The same things were measured in two ways. Each way mixes the same 11 hidden numbers, adds some noise and spreads widely along 6 directions of its own, which tell nothing about the thing.
Some things both ways: the first way, then the second way.
[  5  -8   6  -5  -6   0  13  -1  12   3  -6   3  -6   3 -14 -12  -3  19
  -1  -4]
[  0  -5  -5   3 -14   6  19  -7   6  -2   1   1  -2   9   3  -1   5  -2
  10  -9  -6  -2  12   7   5   1]

[ -5  -7  -1   8   0  -2  -8 -13   8   4  -5 -16  16  14   6  -4 -12 -16
   3   5]
[ -5   6   3  11  20   8  -3   0   1   8  -1 -12   2  -2  -3  -8  -9  -3
  -3  -7  -9  10   0   4  11  -1]

[-12  12  -7   1 -17  15  -1  10  13   3 -37   5  -6 -34  10   3   1  -5
  21 -34]
[ 11   5  19  10  12   0   1   4   4  11 -19  -7  -2  -8  -6 -16 -13  -4
  -5   2   0  -1   0  -3   6   8]

[  6  20  -4   3   1   8  -5  13 -10   5  -9   5   5 -13   1  24   7   9
  12 -18]
[ 15   0 -11  -9   2   5  -6   1 -28   6 -14  12  12  -3 -21  -2  -5   0
   7   3  10  -4   1   3   6   5]

[  3  37   4   5  -2  -1  13  25   0 -11  -4  22 -28 -10   5  22   3 -24
   2 -14]
[ -6   2  -5   4  -6  19  16   4   3  17   2   1  -3  10  -8 -10 -13  -8
  -3  -5  -2  12  16  -5   9  10]

[  2 -28  21 -10   0  -6  14  -9   6  15 -21 -23   9  17  -9 -27   1  32
  -7 -11]
[ -7 -15  -7   6  23   5  19  -1  15  -9   6  15  -5  11  15  18  13  -1
  -1  -8  -7  -2  10   9  -6  -9]

[-13 -11  -9   7   3  10  -6 -21  -4  -5  -4   4   6  -8  -8   1   8   9
  14 -18]
[-10 -14   1  -4   3 -17 -20  -6  -2  -6  -5  -4   9  -2  10   6 -15  -8
  14  -2  -9   6  -8  -7 -16  -6]

[ 2  9  1 -7 -3 -7  9 -2 11 -2  2  8 -4 -2  9  1 -1 -5 13  0]
[ 15   6  -1   8 -16   1   9   2  -1   7  -2  12   3 -10   1  -6  -3   1
   6   5  11 -11 -10  10   0   9]

[ 12  -8  12   7  29  -1  11 -27  16  15   3   9  12   7  -1   1  -6  -3
   9  14]
[  6  10   3  23  17  -2   6  15   3  10   5  15  -9   7  -5 -10  15   9
 -12   4  12 -15  -1  23  -5   4]

[ -5   2 -25   1 -38  20 -27  37   7  -3 -20 -19  16   2 -11  13  -2 -14
   7  -4]
[  4  -9   9  -1   2  -2   5 -12 -15   1 -17   0  -3   4 -11   3  -4   2
  12 -15  -6  18   0 -10   0 -10]

[ -2  -4   9   5  -2  -2   5  -9   7  16 -19 -11  14  -1   4  -4   0  -6
   4 -15]
[  7  -4  -7   4  21  -2  11  19  -7   4  -1  13  -7  -4   2  -4 -19  -4
  -2   0   4 -12   0 -12  -3   2]

[  0  -4   2 -13  -2  -3  11  -5  25  10 -33  -7  -5  -4  -4 -26  -7   8
   6 -15]
[  3  -4   0  -3   1  15   3   1  -5  11   5   4   9  -6  -8 -10  -6 -10
   5   9   9 -13   3  -3 -13   5]

[-15 -13 -20  -5   0   9   1 -28  45   9 -31 -25   6 -30 -10   5  -8  20
  18 -34]
[  0  -5   7   7  19   0   5   0   7 -16   9   4  -2   8  -3   2  26   4
   4  -1 -14 -21  10   7  -3 -18]

[  2  22  13  -5   3 -40  17   1   4  -2 -11   2 -18 -13   6   3  -7 -10
  -9 -30]
[ -4   9   0 -11  13  11   2   3   0  10  25 -12   8   5   1 -28 -13  -8
   3  25   8 -22   7  11   4  32]

[  0  -5   8   3 -11   7   1   0  -4   5  11 -17   7  12   9   6 -14   5
   0  -8]
[ -6   4 -12   7   5   5  -2   9   3  -6  30  10   3   0  15  15  -4   8
   4  10 -14   0  -3   2  -5 -13]

[ -4  -2   6  -3   8   5  14  -9  12   1 -18  12  -8   1   0  -9  -2   2
  15   4]
[ -1  -4 -11  -3  -5  -7  -9  -3  -4   4  12   4  15  -1   8  -3  -2 -18
  17  14  -1 -21   2   6 -10   2]

[  0  -9 -17   9 -15   6 -24 -12  21  10  -3 -16  33 -12  -2  -1 -17  -3
   8   0]
[  7  22  21  14  23  13 -12  -6  -1  13   1 -22   4   1 -18 -27  15   9
  -9  10   7 -11  -1  36   5   6]

[ -1  -3   0   6  -7 -16   2   7 -14  10   1   8  11  -6   5  -5 -14   9
  -5 -10]
[ -2 -10  -1  11   7 -30 -15   2  16 -22  16  12  -4   5  28  22  11  13
  16  12 -16  -8   4  11 -23 -19]

[-10  -1   2 -10   3  -8  22 -14  21   9 -22   3 -21 -21  -3   1  -8 -10
  12 -27]
[  8   6   1   8  -5   5  14   7  16  -2  23   9 -13   9   7 -12  -1  -3
   0   8  -8  -4   6   2  -7  -2]

[11 -5 11 -9  7 18 -3  2  8  8 -8  4  5  4 -1  6  9  0  4  5]
[ -2  -8  17  17  10   3  17   6   2   0 -23  22 -11   2 -16   4   3   6
 -15 -23  -3  13  -6  -8  -2  -7]

[ -1 -10   9 -16 -20  -1   5  -3   3   4   2  -3  -2 -17   1 -13   5  12
   4 -29]
[ -4   7  20  14  -8   7  -1  -8  29   0   4   1   3   2   9  -7  -1  -2
 -13   4  -6   6  -9  21  -3  12]

[ 13   7   7   0  11   4  -3  -5  19   2   8   1   3   2  10  18 -10 -24
  11  12]
[  0  16   7   8   2  13  -9   3   1   8   4   1   6   3 -17 -12   4  -3
 -15   8 -12   2   0  13  14   1]

[ -7  10  -7 -13 -20   1 -10  21  -4  -1 -14  14   6 -22  23  -7  -2  13
  10 -15]
[  9 -11  14   5   1 -16  -2 -11   4  -5 -17   4   9 -16   1   7   5 -14
  15   1 -12 -10  -2  -9  -4   0]

[ -6  -5  10 -13   3  27   8  13   6  -2 -32  -4 -11  18   8   7   4  -1
  17  11]
[  6 -11 -11   3   8   9  13  -8  -6  -5 -14  14   0   3  -5  19   8 -17
   2 -20 -25  15   9 -16  13 -26]

[ -2 -20   2 -10  -7   4   4  -9  18  14 -23 -25  15   4   3 -24 -13  31
   3 -15]
[ 18   6  15  21  16   8  16   1  -3   3 -18   4  -5  -8  -5   3  12  16
  -6 -12   5  -5  -9  12   7 -11]

[ -2   4 -11   6 -10   0   1  -2  17  -6  -2   8  -1 -13  -4  -6 -12  10
   9  -8]
[ 10  -6   4  -3 -19 -12   8   1  -7  -7  -3  -2  -2  -9   8   2 -14  10
  24   3  -4 -12  -2 -13  -2  -9]

[ -6  -9  -5   6 -19 -14   5  -5  -4  19  -1   3  19 -11  -2 -20  -8  12
  -9 -22]
[ 18  14   3  20  -1   4  -9   0   9  -1  -1  -7 -10   9   2  -6  10  13
 -11  -7  -2   0  -3  32  -9 -35]

[ -3   9  13 -10   5   4   3   5  -4 -11 -20  18 -13  -1   9   3  23 -15
  22   1]
[  8  -2  16   7   7   3   3  -7   8   9 -26   5   4   1  -4  -7  -8 -10
 -12  -6   5   9  -5  10   4  17]

[ -5 -12   6  -3   8   7  -2 -24 -19   9  13  20   8 -15  -1   2  -9   7
  -3  -9]
[  0   6   7   8  -2  -3 -15  -2   0  -2   3 -17  -3  -3 -11 -21 -12  -3
   6  -9 -14  11 -11   0   4  -5]

[ 10   4   6  -6  -9  25 -14  18 -12  -5   5  13  -1  -6  -9  20   4  -3
   8   5]
[ -5  -6   2  -2  -3  12   4   1   1  -3   7  10  -2   2 -11   0 -14   7
   4   0  -5  18   3 -11 -10   2]

Other things, the second way, with their names:
z_957: [  3  -5  10  -2  -4   8  -4 -12  -5   3 -10   8  11  -1 -19  -7   3 -12
  -1  -2   0   4  -9   3  -3   5]
z_974: [  3   5  -3   5  -9  17  -9   0  12  -8   7  -4   5  -5 -13 -13  -6   1
  -5  -6  -6   5  -4  10   0  -6]
z_30: [ -8 -10  -3  -3  17  11  14   4  -6   9   3   5   5   4  11  10 -14  -8
   3   2  -5  -1   8 -13  -4  -2]
z_788: [  3   6  -8   5  10   1  10  13  10  -4  26  -2  -9   1  12  -6  -8  11
   9  14  -6 -13  14   4   1   5]
z_926: [ -3  -4   8  13  10  -6  -4   6  27 -12   8   1  -3  -5  13   7  -4   9
   1   5 -14   1   6   3 -10  -5]
z_361: [  7  -1  -9   0  -2  -6  -6  -9  -6   0  -7 -17   0  -2  -2 -16  -5   1
  17 -11   7  -6  -1  15   5   1]
z_722: [  4  -8  -2   2  10 -16   2  12  -3  -3   4  16  -7  -7   7   2 -17  11
  12   9   7  -8  -4 -10 -17  10]
z_135: [ 19   1   9  -3   2   4 -11  -2 -15  -4  -9   3   6  -7 -20 -10  -5   1
   1   5  -2  -5  -9  -3  -5  -9]
z_767: [  0  -8   8   7   7 -22  -4  -5   7  -9 -25   8   5  -2   9   6   4  -7
  -2  -9  -6  -7 -10  14  11   5]
z_558: [  7  -5 -13  -3  -1   9  -8  10  -4  -2  -4   5  15 -16  -4  10 -16  -4
   1   2  -8  -8   1  -9  -3 -17]
z_731: [ 11   9   1   6  -8  -2   1  15 -18   9   2  10  -4  -2  -9  -6 -12   6
   1   5   0  -7 -12  -8   0 -12]
z_199: [  0  -7  -6  -3 -11   8  -5  -7  -3 -13  -9   4   8  -3 -12   3  -4   3
   5 -13  -4   8  -5   5   4  -7]
z_413: [ -6  -3   7   2  14  -2  -5 -14   1   5   3  -7   6  12   2   1  10 -10
   7   7 -17   4  15   9   4   1]
z_276: [  3   4   3  11  19   3   4  19   3  -3  12  -1  -2  -5  11   7  -3  14
  -2  11  -9 -24   7   0  -6 -25]
z_911: [-14  -9 -31  -3  -2   8  -9   3   2   2  -2  -2  14  -1   0  10 -14 -24
   8 -11 -25  10  19 -12  14 -12]
z_236: [  6 -10 -13  -6  -7  16  12  -2  -5 -10   6  -1  -3  -3 -10  -5 -13   4
  16 -16   0   4   2 -12  -8 -15]
z_923: [ -2  -5   6   3 -13 -10  -9   1  -8 -14  -1   7  -2  -3 -14  -3  -5  14
  11  -8  -3   4 -13  -6 -12  -8]
z_990: [ -1  -3  -6   1   2   4   1  -4   2  -2  -8 -12   3   8  -3   0   5 -11
   7 -10 -19  -3  20   3  12 -20]
z_189: [ 15 -10   1  -1 -24 -11  14   3  -9  -5  -6  19   0 -12   6   4 -12   6
  16  -2  13 -16 -19  -9 -14  -1]
z_10: [ -6   1  -5   7   1   5  -7  -8   0   1 -10 -18   7  -4  -7  -5  -8 -17
   3 -19 -22  12  -1   0  21 -10]
z_143: [  4  -5  -8   6 -14  -7  -2  -5  -8  10 -14  14   5   0  -5  -5  -6 -10
   7  -7  13   5  -9   7  -4  10]
z_311: [  3 -19   5  -7   0  12  27   2  -2  -7 -10   9  -5  -5  -2  12 -15  -4
   7 -12 -14   2   7 -35   0 -11]
z_484: [ -1   9   0  16   8   6 -10  -3   2  -2  18  -1  -3  13 -13  -9  21   2
  -1   0 -16   4   5  16  -4 -19]
z_930: [ -6  -8  15  19  16 -11  16  -1  14   1 -20   0 -12   7   4  -5  13  15
   3 -15  19  -9   5  24  -1  19]
z_391: [  8  -3  -4 -12  -5  18  30  14 -10   7  20   7  -1  -8   0  -9 -26  -6
  11  10   1 -20   0 -31  -4   3]
z_944: [ 0 -4  3  7  9 -4 -3  5 25 -9 -2 10 -1  2  8 -1 -3  5 -7  6  1 -1  4 17
 -4 15]
z_733: [  6  -4   1   8   2  -9  -1  -2   4   1 -15   3   3  -7  -5  -7   4   1
   9  -4   8  -7   2  12   2  14]
z_432: [ -7  -6  -7   0   3   8 -14  -2  13  -7   5 -13  14 -10  -2 -13 -15 -12
   5  -4  -5  -4  -2   6   0   5]
z_995: [  7  -3  -4   9  11  -9  20  12  -2   2  -3   9 -17   6  12   8  -9  11
   4  -8  -2   0   6  -6   6  -5]
z_166: [ -4 -17   5 -10  10   2  18  -7   7  -5  -3  -3  -3   8   1  -5  -5 -11
  15  -3 -12   0  23 -15   8  11]
z_662: [ 14  -1  24  -3  -6 -11  -3 -15 -17   5 -28 -11   8 -13 -22 -26  -3 -13
  13  -5   3 -12 -17  -5   8  15]
z_786: [ -4   1   5   0 -16 -10  -4  -2   0  13 -28  -2  10  -5  -2  -9 -23 -10
   2  -4   3   5  -6   3  17  26]
z_278: [ -4  -2   3  -4  -3  12   2  11  -3   8  -6   0   2   0 -15 -14 -21   1
  -5  -1   9  -1   4  -4  -3  10]
z_915: [  4  -9 -12  -2 -11  -3  -2   3   2   3  -5   7   5  -4   0   0 -17  -4
  14   5   0   4  11  -6  -5   9]
z_422: [  9   3  13   4  -6 -13 -10  -5 -11   2   2   5   1  -5 -12 -16  -2   4
  12   8  11  -4 -19   5 -14  13]
z_360: [ -8  -4  -2   1  10   1  11  -2  -6   8   3  -3   7  -6  -2  -4  -1  -4
  18   0   2 -10   8  -5  11  23]
z_553: [ 10   5  -7   9   9  -8  -7   6 -13   1  -8  -8  -6   1  -7  -3  -3   8
   8  -9  -7  -1   3   5   7 -20]
z_766: [ -3   1   3   8  -1  11  11  -2  10  -1   5  -1  -9  13  -2  -3   5  -7
  -6 -12 -19   7   6   0   3 -21]
z_751: [-14  -7   4  16  27  -5 -14   0  32   6  12   5   9   4  16  -4  12 -11
  -4  15   1  -9  13  29 -18  23]
z_673: [  1   6  10   8  16  20 -15  -3   1   8 -13  -7  17  -5 -18  -9   3  -5
 -16  -3   1   0  -4  20   1  -4]
z_883: [-13  -8   9  -6 -17 -11 -13  -8 -15   4 -24 -16  17 -14 -20 -15 -21 -14
  18 -14  -3   1 -13 -16  13  15]
z_366: [ 11   8   6   5  -8  -5  -6   3   4  -1  -3  -8   0 -10  -5 -15 -16   4
   7   4  -3  -2  -6   5   7  10]
z_349: [  7  11  19  19   0  -5  -3 -15 -10   7 -28 -18   0 -11 -11 -13  -3   6
   2 -25   5  12 -28  17  19   5]
z_591: [-12 -11   3 -27  -5  -5 -15  -7 -27   5 -19 -14  26  -5 -19 -11 -26 -23
  16   1 -10  -8  -2 -22  16  14]
z_605: [ -4  -7   0  -3  -8  -8 -10 -11  15  -7   4   0   9   2   7 -11  -1 -15
   9   5  -1  -7   0  15  -8  14]
z_774: [  0   9  17   8  12  12  -6  -1   9   4   6  -2   2  15  -4  -8  13  -2
 -20   9  -9  -8   2  24  -6 -16]
z_641: [ -9  -9  19  17   7 -10   2 -10  11  -6 -14   0  -5   4   2   3   9  -7
  -2 -20 -15   6 -12   3   1 -11]
z_868: [ -8 -12   3  -6  -3  -3  18   1   8  -1  -7  -2   2  -1   9   5 -13   6
  18   2   1  -9  17  -8   4  17]
z_638: [ -3  -3 -10  -8  -7  14  -6  -1  -3  -6   6 -12  12  -3  -5  -3  -8   7
  11  -3   2 -14   4   8  -5 -11]
z_318: [  8   0   1  -1  -5  16  -2  -2 -10   3 -10  -4   3  -6 -27 -15  -8   3
   4 -10   4   4   0  -3   1  -2]
z_290: [  0  -2  10  -9 -10   2   3 -10  -4  -7  -4 -14   3  -8  -5 -11 -25 -13
  13  -6 -20  12 -12 -23  16   6]
z_841: [  6  -2   1  -1  11   8  12  -1  -7  -3  -7  12  -3  11 -10   3  10   3
  -5  -4  -5  -4   9   6   6 -11]
z_35: [ 21  12  -3  -8   5  11   4  15 -20  11 -15   1   4  -5 -12 -12 -28  -1
 -11   9   3  -9  -3  -5  21   1]
z_799: [  4  -5  -2  15  -3  -6  -7  -5  28 -15   5  12  -8   9  10   3   7  -4
  -4  -4 -18  13   3  15  -9 -13]
z_458: [ -3   8  11   8  -3   8   5   1  13   5  18   0  -5  16   9  -6   2   3
  -7  11  -3  -2   4  17 -12  -4]
z_706: [ 11   4  -3  19   5  19  25   7   3   4  -5   4 -18   3  -2   3  -1   9
 -10 -24  -6  10   3   2   6 -29]
z_393: [  0 -13   7   1  18  -9  10  12  12  -8  -2  -1  -2 -11  14  -2 -18  -2
   6   0  -2 -20  -1 -12  -6   4]
z_145: [  1  13 -12  14  -5  12 -21  -9   4   5   6 -18  10   3  -9 -11  12 -16
   0 -11 -17   8   5  26  12 -18]
z_409: [ -8  -7  12  17  16  -6  15   9  28  -5   7  15  -6   0  10  -2  11   4
  -4   4   6 -20   4  10 -14  16]
z_291: [  3  10  13  18   5  10  -5   0 -11  17  -4  -3   7  -5 -20 -12  14  -7
  -6  -6   0 -11  -9   8  -4 -12]
z_13: [ -6   1   7  14   0 -17 -16  -6   6   5  -3  -7   3  -6  -2 -17  -9 -15
   7  -7  -2   6 -16   8   0  16]
z_111: [ -2 -16  -1  -4  -9 -18  -6   5 -11   6  -4  12  10 -18   2  -2 -26 -14
  22   4   7  -7 -16 -25 -20  14]
z_24: [ 11   2   2  -5   3  11  13  -4   6  -4 -12 -10  -2   2 -10 -15  -7 -14
  -5  -6 -17  -2  11  -3  29   7]
z_646: [ -2   5  -8   5   2  29   4   4   3   5   4   2   3   7 -18  -2  -8 -14
 -14  -7 -27  17  12 -10  17 -17]
z_307: [ 12   3   9   5  -8  -8  -6   2 -10   4 -21  -2   0  -5  -9 -14  -8   8
   0  -3  18 -14 -14  16  -2   6]
z_395: [ -9  -7  -1   9   5   8  23  18  17   8  12   9  -9  -5   4  -8 -20   0
   5  -1   7  -6   8 -18 -10  19]
z_193: [-20 -14   5  -3   8  10  -8 -19   8   4 -14 -11  21   5 -12   0   7 -26
   5  -9 -19   9  19   1  12   9]
z_737: [ -1  -3  30  20  21 -23  -6  -7  11  -3 -12  -6  -2  -5   8  -5  10  -3
   3  -3  -5 -11 -15   8  -8   2]
z_467: [  6   4  16  28   8   6  14   6  20  -3  -2   4 -20 -10  -7 -13  -7  13
  -7 -21   2  16 -14   0  -5   2]
z_705: [ -6  -5 -25  -4   6  20   7  16   2   3  27  11   5   2   5   3 -16  -7
   0   8  -2 -10  13  -8 -12  -7]
z_277: [  9  18  -2  12 -13  14   5   5 -12  15  -1  -7  -7   8 -19 -18  -5  -2
  -6  -9  -7   6  -2   5  15 -15]
z_140: [ 15   8  -7 -15 -10  24  17  -4 -22  10   8  -2   0  10  -7  -6 -17   2
   5   8  -4   7   8  -4  14  -9]
z_404: [-14 -11  -3  -1  -1   6   6  -3  -3   8   6   7   8   1 -18  -8  -1 -30
  11  -4 -16   3   9 -24   4  13]
z_686: [ -1  -9   0   2   3  -2  25  -2  -5   1 -13   8 -12  12   2   0  -4  -5
   3 -18   1   1   2  -6   8   2]
z_440: [ -6   0 -15   1 -18 -10 -14  11  -9   4  13  15   8   2   7   6 -19 -12
   5   9 -10  -1  -9  -8 -11  -9]
z_975: [ -1  -5   5  -3  -4  -4  11 -10  -1   0   4   5  12  -3   6   2   5 -27
   9   5 -18 -15  -3  -9   9   3]
z_259: [-20 -14 -12   9   1 -10   5   7  24  -7  11   8  -3   3  17   7  -5  -9
  11  -4 -15   2  12  -6  -5   8]
z_32: [  9   8  14   7  -3  10  -7  -7  -6  13 -11  -3   2   1 -22 -17   0  -3
  -4  -2   2  11  -5   8   0   3]
z_653: [ 14   7   8   2  -1 -10   1   3 -14   0   1  -3  -5   3  -2 -17   3   4
   5   3   7 -30 -11  12  -3  -8]
z_608: [ -6  -6 -14  12   4   3  -9   5   6   4   9   7   8  -5   1   0   3 -12
   4  -6   3  -9  -2   9 -15  -8]
z_269: [ -8  -4   2   0  10  10  -1   3  -2   7  -8 -19  12  -9   1  -6 -14  -7
   5  -7  -2 -13   3  -3   3  -5]
z_820: [  6 -19  -5 -12  -1 -18   3   6 -12 -13  -8  22   8 -14   3  10 -11   2
  20   6  12 -25 -11 -14 -16   6]

Some of these things the first way, each followed by its name:
[ 11   2  15  -2   2  15  -2  12 -10   4   1  14   2  -5   0  13  11  21
   2  -1]
z_841
[-11 -11  11 -15   6  21   4 -17 -15  -7   1  18 -17 -23   3   7   5  27
  13 -27]
z_290
[ 13  -3  22  11  21 -18   5 -23   6   7   5   1  11  10   9  -7  -1  -8
   8   5]
z_35
[-17  17 -22  10 -20   3 -19  -9  14 -16   3  -1  11 -23  15  21  -6 -36
  25  -1]
z_926
[-12 -20  -8  -3  -5  13  -4 -13   6   1  -7 -17  11   9  -5  -5  -4  13
   8  -4]
z_349
[ -3  13  -2  11  -5  -5 -16  -8 -10  -5  12  22  21 -16  17   9  10 -17
  17   5]
z_751
[  7   8   1 -18   4 -18   1   9 -19  12   2  19  -1 -14   5   4  -7   7
  -6 -17]
z_422
[  2 -11  -5   4  -1  17 -13 -16  11   4  -7  -6  15 -16  -8  -5   5  25
   8 -18]
z_193
[  1 -16  11  -1 -28  13  -6  17  -4  16  -8 -18  20  18   0 -19 -15   3
 -15   4]
z_10
[ 14  -2  14   9 -12  31   2  16   0  11  11   8   4  15  -1   7   1 -10
   5  13]
z_440
[ -3  10   3  16 -14  21   3   5   5   5 -13  -8   5   8   4   5  -6 -12
   6   0]
z_911
[ -6  -3  -7  -9 -24  40 -13  10  18 -10 -16 -17  -2   3 -17  25   7 -15
  24  13]
z_199
[ 12   5   3  -9   7 -15   0   3  -2  15  12  12  17   3  21 -21 -16  13
 -22   0]
z_291
[  0  -3   5  -6 -20  24 -16   5   7   1 -14  -8  17   1   6  -4   6   0
  10   6]
z_673
[ 16 -16  -1  14 -20  15 -26   5   7  12  12 -15  41  13  -8  -7 -15  13
  -1  21]
z_360
[-11 -19   7 -15   7  21   2 -32   1   5  -6  12   2 -10   1   1   1  -2
  17   4]
z_467
[  1  12  13 -11 -21  12   5  21   7  -7  -7   6 -14  -7   9  -3   1   1
   0  -7]
z_391
[ -4   9   0   8 -12 -14  -1  -8  13  -7  -5  -6   8   5   7 -21  -5  -2
  -7  -5]
z_269
[ -6 -13  10 -11 -13   8   3  -2 -19  12  -1  18   7 -15   2   1   7   3
   9 -11]
z_799
[ -5   5  -1  13  -4 -12   6 -11  14   8  -8  -9   2 -12   1   3 -22  -8
   4 -16]
z_788
[  0  14   6  -2  25  -4  16 -19   7 -13  -8  32 -20 -10  -2   7  12  -3
  18   3]
z_307
[  0   2  13   5   1 -10  19  -3  24   8 -28 -11  -8   3  10 -22 -21   8
  -7 -14]
z_276
[ -2  -5   8 -19  -5 -11   9   5  18   1 -13 -10  -6   3  15 -14  -6   9
   2 -14]
z_975
[ 16  -4   9   6  -7  21  -1  14   6  17   4   4  11   7   0   2 -12   0
   0   9]
z_731
[ -2   4  -1 -16 -19   7   9  15  15  -2 -16   2 -12  -4  -5  -4   5   5
  11  -7]
z_189
[ -3   7 -10   1  -9  -1 -13  -2  -9   1  12  13  15 -10   8   0   5  -5
   9  -8]
z_111
[  2  16   5   6  10 -13  16  -7  23 -14 -19  10 -24  -8  -7  -4  -4   5
  10  -9]
z_868
[  4  -4  21  -8   8  16  19  -4  11  15 -20  -7 -14  -3   3  -3 -10   6
  -1 -23]
z_646
[ 13  -2   4   0 -12  38 -17  15   6  -4   4  14   7   9  -8  10  -1  -9
   6  34]
z_883
[ -4   4  -1  21   7  -3   6 -10   2  -1   3   3   4  -1  -1  12   1  -1
   9  -8]
z_995
[ -1  -2   3   1   0   0   9   1   8   0  -7  -2  -4  -1 -12   6  14   7
   3 -14]
z_686
[  2   9 -14  -9   3 -10  -8  -4   8  -1   7   1   1 -10  -8  22 -10 -15
   1  -5]
z_923
[ -2  -3 -10  -4 -13  36 -11   9  -3   8 -10  13   4 -28  -5  12   4  15
  16 -21]
z_32
[ -1   3   7  -5  -4  22   7   5  -1   1  -9  19 -12 -31   4   7  14  24
   8 -34]
z_774
[  0   6  19 -27  25   8  17   1  -5   0 -33  28 -28 -14   9   4   3  10
  13 -10]
z_135
[ 11  -3  22  -7   1  12   9  11 -23  16 -13  28   3 -11  -1  -8   2  31
  -2  -3]
z_733
[  0  13   4   4  -3   6  -4  13  -7  -1 -10  13   0  -3   4  17   1 -19
  12   7]
z_722
[ -1  12  -2  15   6   4  10 -15   8   0   0   8 -10 -26  -5  10  13  14
  18 -43]
z_786
[-12 -13  -7  -6 -19   1 -11   2   3  11 -15  -4  19 -19  13 -15  -3  16
   2 -23]
z_737
[  2   4   5 -22  -9  26  -2  19  -3  -1 -18  13 -11 -18   0  10  14  14
  14 -17]
z_957
[ -3 -27  20  -4  12  21  15 -24   7  12 -21  -4   2  -5  -7  -7  14  36
  18 -17]
z_767
